The rows of a group lie close to one hidden flat surface of 7 dimensions, which passes through zero. Surfaces can cross.
Some rows, each with its group after it:
-12, -8, -82, -57, 58, -187, -114, -178, 96, 110 -> komot
-80, -90, -227, 52, 7, -17, 267, -75, -248, -280 -> votot
-246, 212, -182, -75, 64, -197, -184, -175, -200, 190 -> Saref
-22, -179, 96, 262, 4, -144, -9, 69, 24, -87 -> komot
-252, -274, -238, -99, 111, 239, -129, 257, 393, 344 -> Saref
108, -379, -45, -16, 19, 252, 276, -124, 151, -111 -> votot
-122, -155, 167, 338, -110, 157, -58, 431, -71, 173 -> Saref
115, -6, 232, 169, -177, -65, 197, -222, -276, 63 -> Saref
-42, -133, -14, 40, 222, -154, 20, -126, 129, -69 -> komot
-82, -123, 133, 36, -13, 184, 54, -169, 23, -85 -> Saref
307, 213, 75, 148, 114, -203, -356, 195, -420, 261 -> lozib
-241, -1, -118, 58, -40, 9, 29, -1, -115, -275 -> votot
-325, 49, -112, 10, 43, -2, 147, -174, -357, -122 -> votot
38, -97, 96, 81, 72, -98, -9, -33, 41, 21 -> komot
202, -53, 222, 195, -51, 46, 336, 280, -178, -156 -> Saref
84, 99, -196, 84, -127, -250, -62, 10, -95, 71 -> votot
0, 101, -163, -51, -141, -204, -10, 10, 163, 177 -> lozib
-137, -78, 147, -48, -17, 125, 516, 138, 93, 168 -> lozib
20, 103, 20, -63, -24, -6, -37, 11, -62, 99 -> komot
-173, -21, -133, 23, -100, -39, -17, -61, 60, -147 -> lozib
-60, 50, -26, 72, 235, -283, -110, -73, -58, -238 -> komot
-116, 28, 113, -95, -15, 71, -231, -148, 248, 173 -> votot
-9, -7, -213, -53, -2, -58, 1, 51, 104, -123 -> Saref
-16, 167, -208, -40, 36, -90, -63, 350, 127, -307 -> votot
56, -306, -290, 186, -23, -283, 33, 125, 324, -148 -> komot
125, 168, -63, -146, 180, -96, -450, -275, -67, -84 -> lozib
142, -44, 13, 80, -100, -115, -50, -125, -44, 204 -> votot
123, 215, 33, -310, 328, 13, 11, -67, 55, -167 -> komot
-123, -54, 113, 167, -146, 76, 243, 244, 35, -140 -> lozib
-85, -25, -4, -10, 40, 59, -44, -4, 36, 60 -> Saref
-164, 69, -136, 129, -22, -156, -303, -270, -413, 151 -> lozib
251, -338, -286, -158, 116, 182, 351, 194, 275, 84 -> lozib

New rows, each followed by its group:
-225, -198, 219, -4, 2, 227, 313, -517, -251, 231 -> Saref
22, -37, -14, 93, -7, -69, -13, 77, 27, -111 -> komot
-13, -45, -62, -104, 171, -112, -61, -232, 152, -42 -> komot
465, -82, 197, -53, 85, 48, 0, -127, 73, -172 -> votot
61, 131, -23, -22, -28, 82, 45, 184, -86, -124 -> komot
-251, -65, 132, -52, -120, 114, -120, -308, 272, -376 -> lozib
45, -54, 90, 48, -14, 43, -124, -16, 98, 75 -> Saref
40, 86, -120, -73, 116, -50, 13, -98, -98, -360 -> votot
357, 109, -225, -61, 31, -288, -114, -226, -124, -256 -> votot
-162, -12, 109, 15, 159, 182, 109, 159, -177, 40 -> Saref
110, -139, 170, 174, -116, 98, -255, -22, 72, -105 -> lozib
152, 113, 135, -287, 288, 134, 107, -230, 24, -369 -> Saref
-107, 36, -65, 75, 13, -164, -128, -133, -28, -165 -> komot
198, 87, 160, -53, 66, -15, -46, 245, 169, 194 -> votot
103, 35, 213, -155, 61, 165, -44, -89, 72, 151 -> komot
-120, 89, 127, -252, 102, 98, -66, 14, 304, 606 -> votot
87, 89, 131, -95, 67, -5, -55, -233, -37, -228 -> Saref
166, 36, 86, -10, 242, -73, -4, 154, 124, -352 -> komot
-91, -109, 245, 176, -124, 128, 250, -120, -301, -1 -> Saref
89, -136, 379, 55, 198, 131, 26, -25, 73, -93 -> komot
5, -32, 55, -20, -67, 140, -72, -38, 74, -140 -> komot
118, -132, 14, 13, -52, 49, -47, 122, 235, 221 -> Saref
38, -70, -246, -48, -68, 89, 62, 155, 197, -387 -> komot
-228, -5, -418, -182, 219, 44, 2, 310, 111, -38 -> Saref
-11, 113, 14, 171, -74, -91, -244, 185, -32, -199 -> Saref
18, -308, 232, 24, -193, 250, 419, 206, 476, -2 -> lozib
-186, 234, -288, -368, -41, 30, -262, -426, 55, -232 -> komot
-140, 92, 152, -132, 157, 225, 37, 159, 103, -182 -> votot
-49, -30, -40, -14, -5, 88, -29, 135, 161, -132 -> votot
288, -170, 133, 56, -67, 101, -59, 11, 206, -138 -> votot
-287, 146, 58, 66, 124, 39, -434, 139, -99, 42 -> Saref
-28, 106, 282, -60, 125, 68, -293, -171, -21, 176 -> Saref
48, -70, -192, -50, 53, -73, 170, 262, 68, 520 -> Saref
204, -93, 28, -11, 31, 14, -49, 33, 116, 127 -> lozib
24, 161, 299, -65, 174, 201, 4, 24, -170, -246 -> komot
-127, -14, -147, -145, -18, -16, 136, -126, 125, 97 -> lozib
-117, 84, 57, -15, 2, 13, -177, -82, 54, 38 -> votot
125, 89, -41, -35, -93, -72, -195, -19, 119, -18 -> komot
